The same things were measured in two ways. Each way mixes the same 8 hidden numbers, adds some noise and spreads widely along 5 directions of its own, which tell nothing about the thing.
In the rows, zero is written as 128.
Some things both ways: the first way, then the second way.
[135 102 133 158 113 116 155 127 153  99 163 126 131 109 174]
[160 153 136 142 115 118  84  84 136  80 119 146 163 145 126 170]

[136 140  80  77 124 147 130 121 146 126 125 112 115 133  80]
[152 149 121 130 148 169 102 100 163  88  83 105 130 116  92 175]

[144 130 168 108  93 153 125 114 116 130 106 170 132 138 116]
[114 150 108 108 161 138 111 196 163  70 151 101 141 154 160 154]

[113 141 199 161 117 156 135 115 152 141 189 111 172 146 162]
[131 128 115 110 106  87 173 159 156 154 134 118 113 144 140  92]

[ 81 171 206 112 132 108 164 151 120 138 189  83 138 158 164]
[102 148 115 172 126 139 153 153 176 101 101 148 112 123  58 131]

[115 157 181 132 126 113 149 131 138 135 198  95 164 139 191]
[190 178 109 150 162 117 198 180 178  91 126 130 119 174  86 123]

[105  73 115 157 143 139 100 110 145  90 146 153 111 127 110]
[133 140  96 129 136  73 141 161 134 120 164 135 154 124 157  84]

[133 106 132 115 165 121  89 102 125 150  76 155 139 116 109]
[142  92 128 122  71 129  64 173 119 149 139 123 176  97 133 123]

[132  88 126 124 165 138 125  62 119  96 132 158  85  98 125]
[137 136 104 127 104 144  89 150 109  71 152 106 165 138 192 127]

[148 116 165 128  85 121 101 123 114 109  89 183 133 131 133]
[116 129 115 133 126 181 122 194 125 105 136  76 152 137 161 120]

[132 128 151  73  72  89 151 161 136 149 132 146 113 133 134]
[133 153  95 125 133 112 153 104 144  58 140 134 130 140 176 125]

[134  90 140 151 116  71 164 179 169 109 136 117  77 152 127]
[ 72  60 124  97  83 116 103 133  91 117 147 180 144  60 142 144]

[212 114 119 119 104 120 117 217 176 155 138 145 157 149 159]
[174 181  89 131 140 117 176 189 142  44 159 125 151 171  97 151]

[181  89 137 152 108 128 142 177 173 115 146 140 124 133 163]
[111 143  88 103  89  77 141 107  68  87 183 120 169 134 197 115]

[168 117 214 113  41 102 118 196 154 158 111 159 136 156 157]
[107 123 124  71 137  67 148 156 143  85 150 146 142 133 132 147]

[158 132 165  82 114 163  73 131 132 164 155 176 159 170 128]
[168 143  66 103 111 111 134 144 139  74 155 100 160 110 159 112]

[ 91  88 207 164 153  61  95  68 114 103 134 138 101 102 188]
[229 160 104 140 127  91 173 146 119 122 151 142 164 144  85 119]

[155 143 137 152 148 200 103 126 141 136 150 140 208 147 135]
[135 148 119 159 122 128 184 177 102 172 151 116 144 153  87 107]

[102 128  96  78 161 125 123 141 136 150 128 127 104 155  52]
[ 97 106  94 171  86 184 141 153 141 137 102 123 107  74  93 102]

[113 135 126  93 109  87 129 168 142 154 137 124 142 142 121]
[112  94 107 132  84 128 135 157 155 120 131 131 131  98 183  69]

[145 112  89 101 116 129 154 135 144 115  96 151 124 123 112]
[144 153 131 165 157 183 112 136 112 105 108 110 139 139 100 162]

[115 109 135 177 133 154 109  43 120  59 120 113 105  81 121]
[146 158 143 102 168  83 170 117 117 136 143 111 155 172 135 138]

Other things, the second way, with their names:
<749>: [111 130  85 124 130 105 129 215 192  67 163 133 136 126 179  91]
<71>: [151 147  94 119 129 130 147 147 115 112 143 110 149 122  92 153]
<805>: [127  90 132 120 110 128  99 134 129 123 119 180 140  75  72 173]
<364>: [144 132 110 124 128 139 167 232 152  93 153 105 151 151 137 101]
<582>: [132 114 110 142 115 129 204 211 111 132 161 144 114 144 149  78]
<523>: [146 107 106 100 135  97 177 129  67 142 165 133 167  97 141 102]
<964>: [142 122 137 155 101 162 202 124  60 123 129 151 153 126  58 150]
<27>: [201 102 118 152  89 149  91 109 155 112  86 171 136  71  66 147]
<809>: [117 105 126 129 126 128 127 168  80 106 171 147 179 113 160 120]
<972>: [131 141 119 134 130 111 103  87 120 131 125 149 120 121 119 167]
<489>: [194 157 126 155 187 131 142 162 167 106 119 151 126 145  90 142]
<822>: [142 147  75 110  97  77 181 122  97 111 163 106 148 131 164  83]
<84>: [118 146  97 132 117 132 153 141 120 126 123  93 112 132 125 112]
<1033>: [127 151  94 127 130  86 146 141 116 100 181 143 157 135 156 128]
<674>: [117 129 102  95 123  97 125  63  86 141 139 102 135 109 195 116]
<83>: [ 94 102 123 119 101 102 157  95  99 133 122 150 144  85 108 112]
<894>: [147  94 131  93 124 120 146 164  99 156 151 125 143 120 161 114]
<998>: [178 181 123 142 164  91  96 195 173  88 166 135 163 191 141 151]
<175>: [126 143 112 129 100 163  37 164 168 112 119  79 166 118 111 172]
<143>: [135 122 140 146 126 205 195 184 154  88  97 130 110 144  67 154]
<815>: [126 120 124  89  84 116  79 149 149  99 116 101 155 123 124 155]
<198>: [148 108 165 119 135  98 116  74  93 115 117 180 154 122 128 153]
<231>: [137 138 112 140 115 152 210 153  82 109 159 112 158 150 140 111]
<281>: [163 179 105 135 112  95 141 100 105  77 156 136 163 166 126 161]
<867>: [162 119 130 133 125 176 118 179 128 149  90  96 133 110  41 151]
<308>: [ 90 109 135 104 100 156 106 176 180  72 115 112 129 140 168 140]
<686>: [140 103 109 138  99 151 192 155 107 121 137 126 134 115 164  71]
<119>: [144 155 114 131 141  94 251 139  82 185 144 108 130 151  66  98]
<924>: [ 84 114 118  95 122  93 155  95  62 115 164 159 154 104 127 167]
<585>: [158 130 135 107 147 101 107 211 184 100 142 125 148 160 160 118]
<935>: [150 137 118 139 132 129 149 141 123 141 108 117 138 110  59 127]
<138>: [146 107  97 122  68 113 162 107  70 123 141 142 158  85 101 119]
<114>: [148 145  81 131 112  88 165 145 105  92 176 146 164 118 123 115]
<891>: [151 168  59 141 103 147 138 158 139  82 154 105 138 123 105 151]
<461>: [144 135 124 158 131 173 167 205 158  92 100 127 131 129  35 140]
<539>: [121 161  89  99 175  96 122 165 124  74 161  98 144 141 171 130]
<200>: [ 75 107  75 118  67 122 164 118 103 106 155 116 139  84 182  82]
<766>: [172 140 116 131 160 170 199 185 161  78 114 117 108 155 122 122]
<1006>: [169 133 144 111 144 137 185 125 133  82 108 153 114 154  98 169]
<544>: [151 150 108 111 152 123 172 140 152 142 128 105 120 135  96 147]
<207>: [ 93 103 124 147 119 203 118 145 119 123  89 110 108  91 107 140]
<946>: [103 133 111 158  83 158  81  71 152 136  97 110 124 102 131 142]
<690>: [147 136  97 139  99 160 142 199 158  69 145 119 153 137 124 132]
<725>: [159 156 103 141 113 151 155 110 111 154  99  59 116 142 127 100]
<301>: [125 120 116 141  54 161  98 118 118 159  99 104 124 106  92 146]
<42>: [111 121 115 116  99 116  87 144 129 124 160 120 148 133 190 135]
<769>: [140 118 109 111 147 148 155 200 178  84 118 122 136 107  87 133]
<1036>: [154 141 160 148 139 192 123 130 151 139  68  83 131 153  82 154]
<706>: [149 167 128 105 159  79 131 141 163 139 131 111 128 167 106 156]
<754>: [141 130 107 141 102 169 162 134 108 107 117  91 136 130 149 100]
<621>: [100  73 157 156  90 192 155 159 120 179  95 135 109 102 112 104]
<990>: [154 122 114 104 153  60 119 158 115 136 160 148 155 115 149 104]
<157>: [140 156 127 133 176 106 203  42  84 153 119 131 120 135 110 135]
<1022>: [104 185  68 116 137  96 108 139 166  67 158  81 150 141 166 134]
<40>: [124 138 152 116 172 112 116 184 168 134 107  94 134 157 130 112]
<358>: [127 134  99 118  98 144 123 120 127 147 132  83 124 128 161 127]
<4>: [151 119 153 130 138 150 207 165  63 138 130 129 139 160  98 124]
<827>: [125 137 105 126 101 139 143 100 106 138 127  99 150 110 103 143]
<632>: [101  79 130 133 109 166 127 114  62 171 123 134 128  76 136 122]
<760>: [141 177  79 149 120 115 163 121  79 121 183  81 174 155 180  94]
<1005>: [155 127 145 158 116 133 119 141 121 139 107 153 137 128  76 137]
<628>: [119 129 141 129 109 136  38 114 183 131  94 120 126 124 126 173]
<75>: [145 122 136 121 165 145 165 175 110 119 130 121 118 151 160 110]
<72>: [176 129 136 139 121 174 116 164 147 115 111 122 134 146 110 158]
<190>: [138 123  68 119  79 107 155  84 113 117 134 122 130  80 148  95]
<682>: [181 144 111 114  95  87 124  76 149  96 124 146 147 127 125 150]
<109>: [111 101 136 116  81 109 146 171 101 142 146 140 133 140 153 109]
<976>: [108  90 109 112 107 169  93 199 164 101 131 113 136  95 161 123]
<901>: [ 90 106 127 124 128 141 145 101  77 134 129 152 145  81  83 165]
<892>: [ 94 143 117 136 140 157 117 133 148  86 125 110 124 139 167 143]
<400>: [165 121 104 137 133 176 180 125 145 102  84 124 109  92  75 131]
<767>: [ 94 132 111  94 173  97 114 151 155  66 149 158 130 116 139 172]
<836>: [127 109 127 161  84 159 174 127 141 131 103 146 102 123 128  97]
<731>: [128 153  88 135 122 144 122 127  94 106 140  88 145 123 139 131]
<474>: [154 105 143  93  97  59 147  94 109 125 157 177 154 140 182 125]
<307>: [116 162 112 126 138 107 171 133 120  94 137 116 142 150 108 134]
<828>: [160 146 129 165 144 141 231 141  77 139 141 142 141 150  80 114]
<876>: [121 145 107 122 114  59 179 109  84 140 176 161 136 144 135 129]
<537>: [141 172  84 122 116  81  26 131 155  98 155  97 169 130 164 150]
<722>: [145 107 103 111 166 153 117 219 143  94 148 118 137 111 173 108]
<770>: [155  90 139 118  94 174 112 132 120 136 110 112 150 109 149 129]
<354>: [172 101 110 145  97 172 130 141 123 122 114 137 127  96 130 117]
<519>: [180 128 117 167  74 204 125 185 197 116  80  94 128 130  77 123]
<87>: [204 155 127 118 199 103 123 159 115  97 152 128 182 144 120 144]
<343>: [131  79 113 106  47 129 144 146  97 103 154 139 165 107 182  99]
<978>: [114 136 133 134 148 147  96 218 162  99 138  93 155 156 160 116]
<225>: [172 180 117 152 188  99 175 145 136 160 124 107 135 153  66 119]
<211>: [126  96 109 159 104 150 182 185  99 109 150 167 121 113 152  77]
<478>: [134 160  89 121 115 100 164 101  84  89 177 124 168 141 156 140]
<719>: [160 164 101 148 107 129 166 129 134 107 136 110 147 152 112 127]
<457>: [186 125 108 113 122 174 147 112 111 101 107 124 131 103  74 182]
<602>: [187 207  68 168 136 113 167 174 184  97 133  95 133 164  79 111]
<516>: [157 100 149 118 135 142 118 140 106 128 120 147 170  97  83 158]
<774>: [132 184  68 175 124 151 151 115 120 126 128  80 129 123 105 113]

Some of these things the first way, each followed by its name:
[151 104 140 144 115 153  93 134 136 125  72 168 148 136  92]
<175>
[154 105  75 156 140 112 116 139 154  87 134 116 122 110 130]
<828>
[148 159 165 144 165 163 114 139 143 116 230  98 164 167 186]
<461>
[121 173  82  85 191 114 143 107 132 130 181  59 129 123 130]
<686>
[104 140 168 119 126  59 146 166 131 115 137  86  80 142 134]
<200>
[162 173 130 107  98 108 146 155 149 149 140 104 189 141 171]
<770>
[137 120 100  80 107 130 155 156 151 136 104 132  92 144  69]
<767>
[144  81  64 152 132 127 143 126 160 107  77 137 111  98  70]
<42>
[ 99 100 187 152  49 106 142 149 137 117 115 172 131 146 121]
<946>
[147 135  68 111 168 116 152 101 148 131 119  92 134  98 109]
<72>
[105 148 153  82 113 138 145 104 124 154 159 150 177 145 147]
<489>
[ 95 109 115  99 160  56 141 134 156 146 158 103 102 137 133]
<27>
[173  72 130 170  73 154  60 170 172 116  89 178 148 141 101]
<119>
[112 104 153 120 143 160  82  90 125 107 158 144  88 139  97]
<83>
[143 128 143  77  79  97 165 148 149 157 122 141 145 122 165]
<198>
[ 91 129 124 149 159 142 149  80 134  82 143  75 115  99 137]
<40>
[103  87 191 161  86 110 125  93 131 111  66 149 104 101 106]
<706>
[203 112  89 121  83 127 153 180 194 139 174 117 135 135 150]
<1006>
[111  83 122 149 164 140  83 110 140 112 139 139 115 121 101]
<602>
[ 94  99 149 140 181 135  97  69 125  94 141 119  82 124 110]
<935>
[139 117  88  54 113  95 154 118 138 153  73 145 106 102  93]
<75>
[163  95 152 136  67 115 112 150 144 117 120 167 106 124 121]
<308>
[126  91 104 116 110 131 119 166 153 124  89 163 122 147  74]
<774>
[146  75 151 133 119 132  88 130 151 128 138 163 104 134 123]
<822>
[130 149 174 128 161 169 114  84 121 123 156 124 134 151 133]
<71>
[127  79 149 137 137 165 114  81 129  97 128 179  89 135 108]
<731>
[128 151 163  76 122 160 121 147 152 175 192 133 159 184 127]
<190>
[170 138 150 130 155 150 101 111 137 136 204 130 153 141 171]
<343>
[136 104 108 141 141 155 163 161 174 138 113 125 163 136 121]
<537>
[164 124 165 115  97  96  85 164 128 144 103 160 151 137 150]
<364>
[135  85  78 153 135 171 140 110 169  88 151 154 114 147  90]
<632>
[161  59 202 197  90 130  87 136 160  94 139 171 104 134 161]
<815>
[126 139  84 125 150 123 169 145 167 131 206  76 141 132 132]
<836>
[143  99 130 122 124 180  84  81 135 136 141 181 162 118 121]
<585>
[141 155 166 122 151 130 146 151 143 150 155 110 147 164 139]
<891>
[127 131 122 143 124 158 127 111 143 115 169 135 158 142 119]
<621>
[141 137  94  54 123 135  99 136 147 156 156 135 114 162  81]
<400>
[144  89 133 109 101 124  87  87 128 138  65 193 120 116  84]
<894>
[141 107 149 159  96 133 114 149 152 104 162 160 139 166 136]
<976>
[154 103 176 148  75  98 145 166 149 107  99 145  92 143 133]
<924>
[ 98 118 149 150 161 133 124  58 101  75 127 127 107  98 136]
<978>
[142 102 168 115 119 107  93 152 133 142 124 170 123 148 135]
<114>
[120 118 177  91  59 118 180 153 149 174  93 171 146 148 119]
<972>
[156 149 125 125  98 179 117 112 142 120 142 132 185 129 141]
<1036>
[150 112 115 123 144 145 132 136 156 146 169 145 151 141 129]
<582>
[162  91  95 144  79  56 154 180 183 137 106 116 133  96 146]
<474>
[132 114 137 135  60 116 181 171 176 120 121 127 137 146 139]
<674>
